The same things were measured in two ways. Each way mixes the same 10 hidden numbers, adds some noise and spreads widely along 5 directions of its own, which tell nothing about the thing.
Some things both ways: the first way, then the second way.
[ -1 -11   4   5 -28  -8  10 -11   2  -1 -12   4  -2   8  14 -15   5  -2
  -9   3  -9   4 -14   4  -8]
[ 14 -15  14  -1  -9  -8   6  -3 -12  32   3  -8   3   3 -20  -9   8   3
   1   8   0  10   6]

[ 11   6   9   0  -9 -19  -3  14  10  -5  -3 -12   8  11  10   2  19   5
 -12   1 -14 -16 -24  -1   0]
[-21  -3   8 -10   0   4  11 -10  -1  -8 -11  -1   0   1 -18  -7 -13  16
 -24  -7  -4  -1 -12]

[  5  -5   8   9 -22   0  -5  -2 -15   7  -6  16  -5 -35  25 -19  13   5
  -6 -20  11  18  -7  -1  -5]
[-14   4  -2 -18   7 -10  -2  11  -1   7  -5   1  14 -13 -24  -6  -5   7
  -7 -10 -10  13  -2]

[  9  -5  -2  -8   8 -15   1   0  -1  15   6   7   7   9  -7   1  -4  -8
   0  -6   1 -20  -2  -1   1]
[-34  -9   9   5  14  -9  10  17  -4 -24  11  14  17  -1  -7 -19   4   3
  -1 -13 -13  14   9]

[ 19   6  36   3 -27   7   7   2  -9   2  15  -7 -15 -36  30  -2   4  -2
  -2 -15  19  13  -2  -7 -10]
[-16 -20   3 -22   4 -14   7  24  -8  -8  -3  12  27  -6 -15  -4  15   1
  -4 -18 -12  27  25]

[  5 -12 -30 -17  11   4  -3  21 -17   2   4  17  -9  -1   8 -20  -2   8
  -8   1  38  -1  23 -28  19]
[ 19  -7  -4  10  -6 -13 -15   9 -23  29  -3   0   5  -9  21   6 -11  10
  -3   9 -10   8 -13]

[  4 -13  -8  -5 -32   0  -2   4   6   1 -15  11 -10  23   3 -31   7  -3
  -5  13  -2  23 -13   1   1]
[ 13  -5   4  -4  -1   2  22 -10  -4  11   3  13   4  10  -5  -3  14   4
  -3 -12   7  19  20]

[ 16   8 -10 -17  21 -10   9   8  -3  -8  13   0   5  13  -3  15  -4  -2
 -19   8   8 -31   2 -18  13]
[-13  -2   1  15   5  -1  -1   1 -15  -1  -1   3  -5   2  -8 -11  -2  15
   2   6   1  13 -17]

[ -1   8  12 -14  -9  -5  15  -3 -10  11 -12  -9   0 -12  11   2  -3  -3
  -5  -7  23  22   3   8  -5]
[ 17   9   2  13  -4 -15  -9   2 -18  16  -1 -15   5   1   0  -5  -3  -9
  14   7 -11  -1   9]

[ 16   9  -1 -25  -2   3   9  10 -22   0  13  -5  -9  -9  12  -2 -12  -5
  -8   4  25 -19  16 -16  14]
[ -2  -2  -3   1   8   7   8  10 -25 -16   0   2   3   3  -1 -12  14   4
   1  -2  -1  23  -2]

[ -8   4 -15  11  11  -5   1   3   4   9 -20   6  17  12  -6   0  17  12
   5  -9 -32 -12 -13  12 -12]
[ -9 -14   3  -5   4  11  14   5 -14 -10  14   6   8  14  20 -10  -3  11
 -23 -25   6  -8  -3]

[ -5  -2   2 -21   2   0   3  -5 -19  -7  10 -11  -9  -9  10   2 -17   0
 -12   7  33  -2  17 -10  14]
[ -7  14   1   6   0   0  -3   2  -2  -1   7  -8  -7   2 -17   0   4  -4
  27  -2  13   1  -6]

[ -1  -2   4  -7  19   5 -15 -15 -15  -2  32  -4  -2 -11 -15  32  -7 -12
   3   1  -8 -13   6   2   4]
[-19   6   7   3   0 -12   4  14   7   4   5   3  13  -8  -6 -12  14 -12
   7   6  -1  28  16]

[ -2   2  -3  22  -7  20  11 -24  15  -6 -23  31  -3  -6   8 -31  15   0
   8 -18 -10  10   1  15  -3]
[ 11  -6  -8  -8  -2  -4   2   7 -23  19  -4  12  17   6   0   0  11   1
   7 -14   4  23   9]

[  2  10   4  15  -1  14   4  -2  -7  -3   9   0  -3 -15   0  26   5   1
   8  -3 -26   2  -5   1 -23]
[ 20   8  -7  -2   8   3   0 -16  -2  12   4   4   1   9  -1  -3  -3   1
  -5  -4   0  -6   9]

[-23   5   2  -3 -12  -4 -25  -4 -12  18 -12  -4  -5   1   5 -20   4  -4
  -1   2   3  22  -4  29   7]
[-17  11  16 -17   9   5  15   0   7  -5   5  -7  12  10   9   1   8  -8
   7 -18  11 -15   8]

[  8  13   3  -3  -6 -18   1  18   2  17 -10   4   5   0  11   3   6   2
 -13  -1   8  11 -19  -4  -5]
[-13  19  -2   3  12   9   3 -20  -2 -17 -11   2  -5   4  -9 -12 -18   1
 -11   5 -12  -6 -18]

[  2 -11 -10 -10   5 -15 -11  24   4   6   4   6  -1   4   4   8  11   8
 -15   7  24  18 -10 -20   1]
[ 14   4   4  16 -15 -12   0  -8   1  37   4   5  -3  -7  -9   5 -16   7
   7  -3   0   7  -4]

[ 19  13  14  -3   7   1 -10  22  -5   5  11 -16  -2  -2  -5  10   6  15
  -8 -13 -11  -9 -10 -11  -4]
[-20  16   7 -27  12   0   8   9   5 -10 -11 -10   8 -17 -12   0  -6  10
 -13 -11 -12   5  -7]

[ 18  -2 -22 -25  -4   3   5   0 -12 -14   1   6   8  -5 -11 -14  -5  -9
  10   9   4 -23  12  -6  23]
[ 19 -20   7  22 -12   6  19  -4 -36   8   4   6  -4  20  40  -2   8  21
 -14  -7   9  10   4]

[ -6 -15  20  -7  -3  -8  -9   6  -2   2  15 -19  -6  -5  -3  15 -13  -1
   5   6  24  16   4  -9  -8]
[-25  11  10   8   5  -2   7 -22  33 -27  14   9  -4  15  -9   7 -12  -6
  12 -26   8 -36  14]

[ -1  11   3   1   4   7 -26  -6 -24  10  28   2  -3 -33  -3  27   5 -15
  10   0 -13   4  -4  14  -3]
[-30  -3   2 -13   8  -2   7  13   4 -24  -2  14  22  -6  24 -12  14 -11
 -28   5 -11  32  22]

[ 14  26  15   3 -17   1  20  -2 -13  -9  -4  -8   6 -35  26  15   5   0
  -4  -4 -13  -9 -10   4 -13]
[ 11 -12  -4  -5   1   9   6   9 -27   0  -1  -4   1   1  -6 -11   7  12
 -14   0  -1  19  -7]

[-15  10  18   5 -27  -7 -10  11   3  16 -11 -12 -11   8  22 -13   6  -1
  -2  12   5  30 -14  15 -13]
[ -1   0  13 -23   9  -3   2   0  13   1   2  -1  11  -6  -4  11   3 -12
   7  -4  -8 -11  11]

[  9 -16   7 -20 -16 -13 -15   0 -13   7   2  -7   2  -6  -9  -6  -2  -4
  -3  -6  10  12  -7   0   7]
[ -8 -17  25  13 -20  -2  31  -6 -11   1   2   0   6  21  27 -10   9   7
 -23  -9   8   7  21]

[ 10 -22   3  14   8   3  21  -6   2  -3  -6   2   6   4 -11  13  -3  21
  -3 -27 -16  -9   1 -22 -25]
[ -3 -25   5   8  -5 -14  -1  12 -10   6  18   3  11  10   8 -10  -2  14
 -18 -14  -3  -4  15]

[-10  -5  -4   0 -12   2   1 -17   1  -5  -8  16   4 -13  15 -16  14 -13
  15   2  10   7   7  18   7]
[ 13  -1  -3   6  -8 -16   2  11 -10  30  11  10  13   0 -20   3   3  -1
  28 -24   6  14  14]

Other things, the second way, with their names:
<123>: [ -4  -1  24   2  -9   3  26   0  -4  -2   0  -6   5  -1   3  -6   9 -11
  -2   2  -4  13   8]
<223>: [ -7  -1  17   2 -10   5  10 -14  -7 -11 -12 -11   2  12  28  -1  -4 -10
 -18  10  -6 -11   0]
<72>: [ -1  10  -7 -13   5   6   4   5  -7  12   6  -2   6   2 -33 -18   8  -4
   5  -8  10  17  -3]
<232>: [-24   2  17   6  -3   3  15 -24   8  -8  -7  14   7  19   9   0  -5 -19
   4  -3   1 -10   2]
<505>: [-14   2   6   0  14   0  16  -1  -5 -14   5  10   7   8  -1  -4   2  16
  -1 -23   0   0   9]
<483>: [-15   5  -2 -31  17  -1   5  26   6 -10   7  12  21 -15 -19  13  16  -8
  29 -29   3  17  10]
<14>: [  5  18  12  19   4 -10   7 -10  -4  25   8  -6  -1   9 -22 -14   3  -4
  29   2   5   1   5]
<74>: [-18 -16  -3 -20  19  -5  -9  22  -4 -23   6   9  20  -4  -7  -5  20  -8
   3  -3  -9  13  14]
<439>: [ -1   6  -4  10   4  -4  -5   3 -16  -4   4   3   8  -1  -4  -7 -20  -3
   5 -14 -13  -7 -11]
<237>: [-22  -5  15   2  -9  -1  20  22  -3   2   8   2   5 -10   5  -4  15   9
   3 -10  13  33   1]
<457>: [ -6  -4   3   0   4 -11  -8  23  -8  -2  10  -8   5 -14  -2  -1  -8  13
  -1  -9 -10   0  -4]
<218>: [  2   5  -5  -6   6  -2  10  -6  -5  -6   1   9   9  22  15  10   4  18
   2 -35  14 -10  21]
<430>: [ -1  23  -8  -2  11  -2   3 -22   5  -8  -7  14   6   7   2   3 -18  -3
  -3 -16  -9 -10   9]
<471>: [ -7   6  -1  -4   4  -4  -7   9   7   3   2   0   6 -22 -11 -10   0 -14
  -8  20 -16  26   0]
<354>: [-13  47  -9  -1  11 -10  -1 -10  11 -11 -18  -6   5  -9 -10  -6 -19  -6
  -4  -1 -16   7   9]
<64>: [-13  22  11   6   4   4  16 -16   5  -2   1   0   0  10 -15 -11  -9  -7
   7 -12   3  -7  -2]
<121>: [ 40  15   4   8  -1   7  15  -7  -4  29  18  -5 -12 -11 -23   3  -4   9
  18 -12   3   5  -1]
<406>: [-23 -10   4   0   7 -16  -9  21  -9  -5   3  -8  10  -5 -19 -15   4  12
  -4   3  -8  11  -2]
<327>: [ -7  -5  10 -17  -4  -7   0   9  11   7   6  -3   8  -4 -15  10   4  -5
  13 -15   6  -5   7]
<447>: [ -8  20 -11  -3  14   5 -14 -12  14 -20  -5   9  -6 -10   1  11 -14  -5
   5   3  -3  -9 -11]
<128>: [ 27  22   6   0   6   8   1  -3  -4  17   4 -18 -11 -19 -19   1  -4  -9
  22  15  -9   1 -16]
<115>: [  0  30   4   1  -1  -3  -2 -16   3   4 -14  -9   3  -5 -12  -2 -10 -24
  10  11 -13   1  -1]
<273>: [-10  14   1   0   3 -18  -3  -6   5   6  -6   7  13   7 -14  11  -9  -3
  26 -21   0 -11  13]
<246>: [  3  17   1   8   9  -2  -6 -13 -19  -5 -17  -3   6   1  12 -10 -14 -14
  -8  22 -26  -2  -9]
<117>: [ -6   9  10  -2   1   4   9  -7  -1   1  -1   3   8   6  -5  -2   2 -25
  17  -2  -1   1   1]
<211>: [ 15  -9   4  13  -6   3  13   2 -28   9   9  -6  -1  17  10 -13  12  10
  -3  -5  11  10   7]
<437>: [ 10  18  -2 -10  13  10  -7   1  -3   2  -9  -5  -7 -25 -14   3   4 -13
  17  25 -10  20 -18]
<305>: [-17   2   0 -15   6   9  -4  -5   2  -5  -7  -2   0   5   6  -4   7  -1
 -10  10  10   4 -12]
<412>: [-21  -7  -3  15   4 -19  -7  19  -4 -25   2   7  11  -2  17  -7   6   7
 -10  -1 -11  19  22]
<330>: [ 19  16   1 -19   8   8  15 -19  -5  26  -5   1   9   9  -9  -9   5  -6
  -5  -2   1   7  10]
<140>: [-11  -9   9  -6  -8 -15 -12  27   0   7  -8  -7   6 -35   6  14   1   2
   1  17 -14  24  -9]
<375>: [  3 -22   2  -5  -2  -3  -7  14 -10  22   3  11   8 -12  12   4  11   3
  -4  17   1  27  -7]
<202>: [  5  -8  16  -2 -14 -11  10  15  15  23  18  -2   2  -9 -11  14  18   0
  25 -13  17  11  22]
<365>: [  0  -2   9   0   4 -11   3  33  -8   5  19 -16   8 -18  -6 -10  12   3
   9  -4  -5  17  10]
<371>: [ 18  10  -8   9  -8   2  -5 -17 -14  11 -21  13   4  -6  22   6 -11 -20
  -8  22 -18  19  -8]
<145>: [ 11 -18  11 -18  -7   2  16  13 -17  24  -1  12  21  -7  15  10  15 -11
   1  -4  -2  28   6]
<487>: [ 26  22  -6   5  -8  -2   4   1  -9  33  -4   6   3 -16   9  11  -1  -6
  16   0   1  30  -1]
<165>: [ 10 -16  14  14  -6 -18 -17   3 -10  20   0 -12   7  -7  28  -2 -13  -5
 -15  29 -24 -11  -2]
<56>: [ -9   3  -1   7  14  -3   4   5  -6 -23  14   0   3   8  -3 -16   3  10
  -5 -13  -4  -1  15]
<508>: [ -8  -8  14 -28  14   7  23   5  16   9  28  11  17  16 -13   2  23  -4
  21 -41  27 -11  24]
<182>: [ 39 -10   0   2 -17  -7   3  17 -31  40   1  -4   8  -8   6   7  19  -2
  14   3   3  36  10]

Some of these things the first way, each followed by its name:
[ -2   7  -1   9 -15   3  -9  -4   9   9 -16  19   6 -12   1 -15  16 -11
  17  -6  -7  22 -10  21  -6] | <430>
[ 14 -12   1  -5 -16   4  19 -22   9  -2 -35  18   7  -4 -21 -17 -16   2
  -3 -20   4  26  -7  -1  -7] | <412>
[  3  18   8  -3  -6  -6  -3  -2 -16  19   0   6   8 -36  16   6   3 -17
   9  -7  12   5   0  19  -3] | <246>
[  1   1 -17  13  26   8   2  12  15  -5   9  13  -9  35  -8   7   0  15
 -17   7  -7 -15   1 -25  -2] | <375>
[-13   5  -7  -9  -4   1  -9  27   9  15 -12  -4 -19  45  13 -35   5   5
 -11  16  27  18   4  -2  11] | <483>
[-23 -11  -8  -8   5  -7 -16  -1  -2  16   6  -1  -6  27   4 -19   4 -13
   6  12  18  -4  13  14  14] | <117>
[  8   1  14  31  14  23  -3 -11  12  -3  17  14  -6 -12  -8  -2   2   5
  24 -27 -20 -19  12  -3 -11] | <145>
[ -3   2  -4 -11  -7  -6 -12   0  -2 -12   0  -2   5  -9   4 -13  -2  -5
   6  13  10  -8   3   2  20] | <140>
[-12 -17 -22  -1  12  -7 -10   5  -3   7   8   2   0  33 -13   5   1   0
  -3  14 -14 -10  -1  -6  -4] | <471>
[ -3   2 -10 -18  -2 -11   5   1 -10   8 -16 -17  12  20 -12   5  -5   1
  -5   8 -13  -8  -6   8  -1] | <365>
[  2  32   8 -13  -2   4   8  11  -1  -9   6 -20  -3  -8  18  23  12  -4
  -8  16   5   8  -6   8  -2] | <182>
[ -9 -32  -9  -6   5   2  -9  -1   3  11  -3   4 -10  31 -15 -30  -7   2
   5  -6  20   3  17  -6   9] | <115>
[  5   8   9   9  -3  17 -15   6 -28  11  31   4 -21 -33  16  19  11   0
   0  -9  -7  11   0  -4 -14] | <330>
[  2 -26  -4 -16   8 -12 -11  15 -10  21  10   3 -11  20  -7  -9  -8   6
 -13 -10  29   9   8 -21   5] | <64>
[ 11   4   9   7  -1   2  16 -19  -7 -12  -7   0  21 -36  -4   9  -5   2
  16 -20 -20 -23   3   5 -11] | <457>
[ -8  -7 -12   4   8  13 -10 -10 -14  -5   7  10 -15   6   0 -11  -7  10
 -11  -1  -1  -6   9 -11  11] | <305>
[  0   9   2   7  -7  -3  12  -7   3  -2 -16  -7  13   4  -8   4  -8  -1
  10   1 -25  -9  -6   8 -15] | <128>
[ 22  11  15   3 -19  -2  10   4   4   9 -19  10   4 -20   4  -6  -3   3
  -7 -17   4  21 -18  -3 -12] | <505>
[  5 -14 -14 -11 -16  -3  15  -9  -7   5 -26   7   6  16 -12 -19  -9   0
   2  -3  -8   0   0   3  -3] | <56>
[ -5  13  12 -20   7 -10 -16   9 -13   4  20 -31   4   3  -1  19   3 -15
   8  13   0 -20   3  15  10] | <223>
